The rows come from 4 hidden closed curves, with some noise, and rows from the same curve form a group. Each curve winds through 8 dimensions. The rows are also pushed far along 4 directions, which tell nothing about the answers.
In the rows, 128 means zero.
Known rows, each followed by its group:
[148 119 156 137 163 133 161 144  89 148 125 150 124 156 110]
rok
[164 143 101 138 135 161 107 157  99 171 114  87 178 143 179]
rubug
[112 172 146 175 127  82 120 170 143  93 165 168 173 118 121]
rok
[131 112 126 132 144 129 155 138  81 142 116 132 134 139 147]
rubug
[140  94 102 110  93 141 168 100  77 139 112 135  79 133 121]
rok
[118  95 164 114 136 117 155 149 103 158 142 126  54 117  90]
nalov
[139  84 105 111 133 145 173 128  69 142  97 119 122 146 144]
rubug
[123 104 112  99 133 128 133 121 141 153  98  83 101 116 153]
rubug
[ 97 130 133  99 129 150 108  93 127 137 122 127 127 135 137]
nalov
[145 151 109 133  85 137 132 145 128 112 127 109 165 126 139]
nalov
[168 182  86 164 120 182  51  84 163 102 160  50 195 121 159]
nalov
[130 111 110 114  75 124 173  94 118 102  94 169 104 131 114]
vozo
[ 98 107 157 122 173 103 143 143 131 146 135 123 118 120 115]
rok
[173 114 148 207 108  82 204 188  71 145 144 197 163 144  72]
vozo
[126 130 157 172 145 116 158 138  99 138 118 135 156 136 104]
vozo
[ 84 125 125 122 127 127 100 135 122 139 123 116 139 112 152]
rok
[150 109  86 172 139 124 159 137  90 112 109 101 180 128 153]
rubug
[ 95 148 168 131 157 117 122 140 111 110 154 153 132 137 129]
vozo
[ 97 116 144 125 153 153  90 114 111 135 122 123 127 126 138]
vozo
[175 160 123 137 106 140 165 123 121 114 113 132 150 162 136]
nalov
[ 93 189 158 142 164 110 110 159 129 101 148 163 171 142 138]
rubug
[108 171 183 158 181  77 111 188 158 122 123 125 113 122 155]
vozo
[ 61 128 208 107 160 111 114 172 109 171 144 167 112 131 113]
rok
[128 165 137 149 127 115 118 134 158  53 125 146 146 129 148]
nalov
[140 147 146 144 137  92 142 173 133 120 126 143 111 133 151]
vozo
[135 143 127 112 117 140 126 138 125 158 124 131 144 140 139]
rubug
[114 136 134 123 175 180  59 113  98 149 121  83 123 132 176]
rok
[114 206 160 158 148 123  73 162 150  52 142 158 167 141 166]
vozo
[109 119 120 141 132 131  81 108 146 116 109 136 111 108 137]
rok
[123 163 138 152 133 132  89 156 130 148 126  98 158 118 157]
vozo
[ 99 115 139 135 149 127 118 134 110 119 144 152 155 124 116]
rubug
[131  56  97  87 120 134 203 119  66 166 120 118 127 135 118]
rubug
[100 104 188 144 139  64 162 170 145 112 115 218 103 132  93]
nalov
[127  84  87 118 119 146 141  73 118 121 134 109 134 114 106]
rubug
[154  63 102 114 126 140 198  83  68 184  86 123  78 141 113]
vozo
[100 170 169 121 151  93 131 163 146 109 111 153 107 137 155]
rubug
[180 171 146 200  84  99 176 144 134  80 137 178 181 150  86]
nalov
[147 161  93 131  83 150 153  84 125  86 128  89 158 129 132]
nalov
[142 149 115 176 124 138 101 158 115 117 127  92 192 122 162]
rok
[125 129 151 155 159 120 164 152  65 139 143 156 165 149 114]
rubug
[127 136 135 154 194 149  74 178  89 148 111  72 149 131 206]
rubug
[ 97  60 152 121 150 131 154 135  68 173  97 118  71 119 112]
nalov
[114 141 115 108 130 133 106 107 136  92 149 128 108 118 144]
vozo
[114 124 107  89 128 134 120 117 150 134 122 110 125 119 138]
rubug
[141 133 137 126 136 121 119 131 154 134 108 119  76 122 136]
vozo
[155 145 135 188 100  80 198 163 123  53 121 174 171 139 114]
nalov
[132 184 143 175 141 128 116 130 118  78 160 125 156 133 128]
nalov
[127 138  88 117 101 175  85  52 143  83 119 121 146 129 150]
nalov
[186 170 120 217 142 102 104 217 127  93 168 117 207 129 156]
vozo
[139 142 116 156 112 133 105 126 117 129 157 160 162 128 119]
rok
[161 142 103 119  97 143 134 103 151 111 153 118 139 129 111]
rok
[106  80 121 117 126 121 161  93 118 126 134 141 113 116  84]
rubug
[124 146 138 143 130 128 157 131 108 110 114  97 150 134 139]
nalov
[173 124 102 181 112 142 171 109  91 135 122 107 189 139 107]
vozo
[161 119 120 173 125 132 169 128  70 126 113 151 152 149 121]
rok
[146 161 114 154 109 153 108 129 120  76 142 120 177 136 150]
nalov
[133 159 105 125 113 139 120  96 132  91 129 115 113 127 140]
rok
[169 153 123 189 144 107 155 197  72 152 133 118 177 143 158]
vozo
[ 81 119 133 107 120 117 127 129 118 140 126 132 129 115 135]
rok
[140 155  98  90 100 171  81  86 168 114 157  93 132 124 135]
rok

New rows, each followed by its group:
[117  90  90  53 108 153 129  65 163 141 135  91  93 110 119]
rok
[121 143 118  90 145 174  41 130 170 165 123  48 141 115 190]
nalov
[127 135 148 133 179 124  86 188 115 164 121  88 111 126 191]
vozo
[108 147 137 156 118 130 111  98 111 105 118 137 125 121 134]
rok
[ 91 114 150 146 151  96 141 161 113 112 134 168 161 124 116]
rubug
[127 106 157 132 154 120 172 151  86 147 105 176 129 158 112]
rok
[117 170 146 140 144 108 119 162 117 124 131 141 124 134 158]
vozo
[155 135 149 160 120 111 152 161 100 177 125 149 130 141 117]
vozo
[121 155 110 120 125 150 122 113 113  90 147 144 177 145 138]
rubug
[131 116 110  98  88 138 143 112 138 144 108 101 111 119 128]
nalov
[105 167 186 169 165  65 154 173 123  96 152 218 143 146  98]
rok
[112 123 180 187 181  67 177 181  98 127 124 175 152 136 105]
rok
[138 116 135 158 130 133 105 143 129 137 147  96 133 109 117]
nalov
[146 154 118 174 153 139  71 158 146 109 118 111 200 134 182]
nalov
[110 154 122 102 102 136 129  55 169  77 137 133 109 128 110]
rubug
[158  88 121 130 139 136 162 129 108 135 100 115 116 143 143]
nalov
[106 182 176 140 137  95 115 137 177  74 132 164 128 138 141]
vozo
[ 96 186 162 142 143  99 104 141 166 113 155 144 161 121 122]
rubug
[105 166 140 136 132 140  72 130 117 108 132 133 106 122 156]
rok
[144  76  97 122 150 138 149 103 107 145 102  98  98 122 132]
rok
[168 131 107 166 144 139 120 126 141  95 131  84 165 132 148]
vozo
[ 93 159 199 151 186 102 110 184 127 121 140 136 140 139 149]
vozo
[108 210 178 151 123 101 102 128 185  85 144 160 151 135 129]
vozo
[115 168 125 167 103 133 105  92 124  82 125 145 141 124 134]
rok
[123 112  90  81 125 164 124  76 133 152 149  72 133 121 123]
rubug
[124 150 137 140 120 103 150 155 106 120 111 164 122 136 141]
vozo
[ 95 200 131 150 117 127  61 139 160  64 151 111 169 106 150]
nalov
[143 159 162 133 147 115 136 150 148 108 137 132 130 144 139]
nalov
[112 141 125 148 136  96 126 163 148 100 119 134 169 116 150]
rubug
[129 186 132 149 107 118 115 105 175  71 164 145 176 132 120]
nalov
[ 88 137 131 124 165 156  74 129 125 137 124  76 186 121 170]
rubug
[131  66 113 103 115 142 186  67  93 115 109 146  78 136 105]
nalov
[108  74 126  89 127 133 143  99 113 181  98 113  49 109 119]
vozo
[110 127 118 153 102 123 138  84 107 107 105 156 128 125 121]
rok
[154 114 128 148 126 134 126 156 106 150 152 104 113 119 112]
nalov
[136 153 128 172  94 101 184 112 116  82 153 143 165 130  86]
nalov
[176  99  98 189 144 131 173 157  52 145 114  98 164 140 137]
nalov
[122 174 159 138 136 109 107 134 175  91 123 140 127 136 152]
vozo
[135  97 104 109 123 158 123 118 114 153 116 131 165 138 136]
rok
[106 109 127  89 183 163 123 139  78 189 132  64 144 137 157]
rubug
[143 162  81 151  82 152 102  97 134 103 139 102 174 120 131]
nalov
[140 219 145 208 107  90 103 180 129  51 153 199 177 137 133]
rok
[107 111 139  88 131 124 158  91 114 111 126 183  58 136  96]
rubug
[148 157 102 120 125 154 118  89 141 108 132 136 157 148 127]
rok
[163 111  88 136  99 178 122  80  91 109 132  97 120 127 122]
nalov
[ 91 166 152 107 135 106 147 132 139  91 158 160 148 140 116]
rubug
[150 127 146 165 137 148 107 178  95 150 145  95 154 125 130]
nalov
[ 96 150 105 120 106 135  93 115 137 116 135 120 162 114 152]
rok
[112 106 135 125 170 145  87 152  97 199 121  80  98 110 153]
vozo
[117  86 159 185 199 111 139 225  51 181 138 114 195 128 130]
rubug
[104  89 136 119 147 118 139 133 105 145 111 156 107 122 122]
rubug
[142 136 132 147 106 113 150 168 126 143 115 117 149 124 124]
nalov
[163 118  92  91 119 173 109  92 142 126  97  86  89 134 165]
nalov
[143 159  99 123 105 133  98 105 155  87 151 177 125 133 122]
rok
[108 137 141 125 144 119 121 139 145 130 117 133 164 136 152]
nalov
[146 158  92 118 111 149 131 121 131  91 133 101 179 138 161]
rok
[135 105 133 172 175 114 155 148  81 150 117 122 156 134 133]
rok
[117 138 132 107 108 134  89 105 164 103 155 140  79 110 110]
nalov
[167 119 105 178 137 111 127 162 113 123 124 135 147 130 149]
vozo
[177 197 113 182 111 126 144 136 123  78 164 168 219 160 120]
rok
[162  66 114 107 176 175 106 132  93 212 108  60 103 138 164]
nalov
[138 110 161 190 188 108 143 213  84 161  98 107 185 142 161]
nalov
[138 125 126 160 140 128 134 153  74 153 145 132 149 131 123]
vozo
[149 115  96 128 167 185  37 151 118 175 140  64 181 122 183]
rok
[108 103 124 109 154 128 139  85 129 128 120 124 108 124 122]
rok
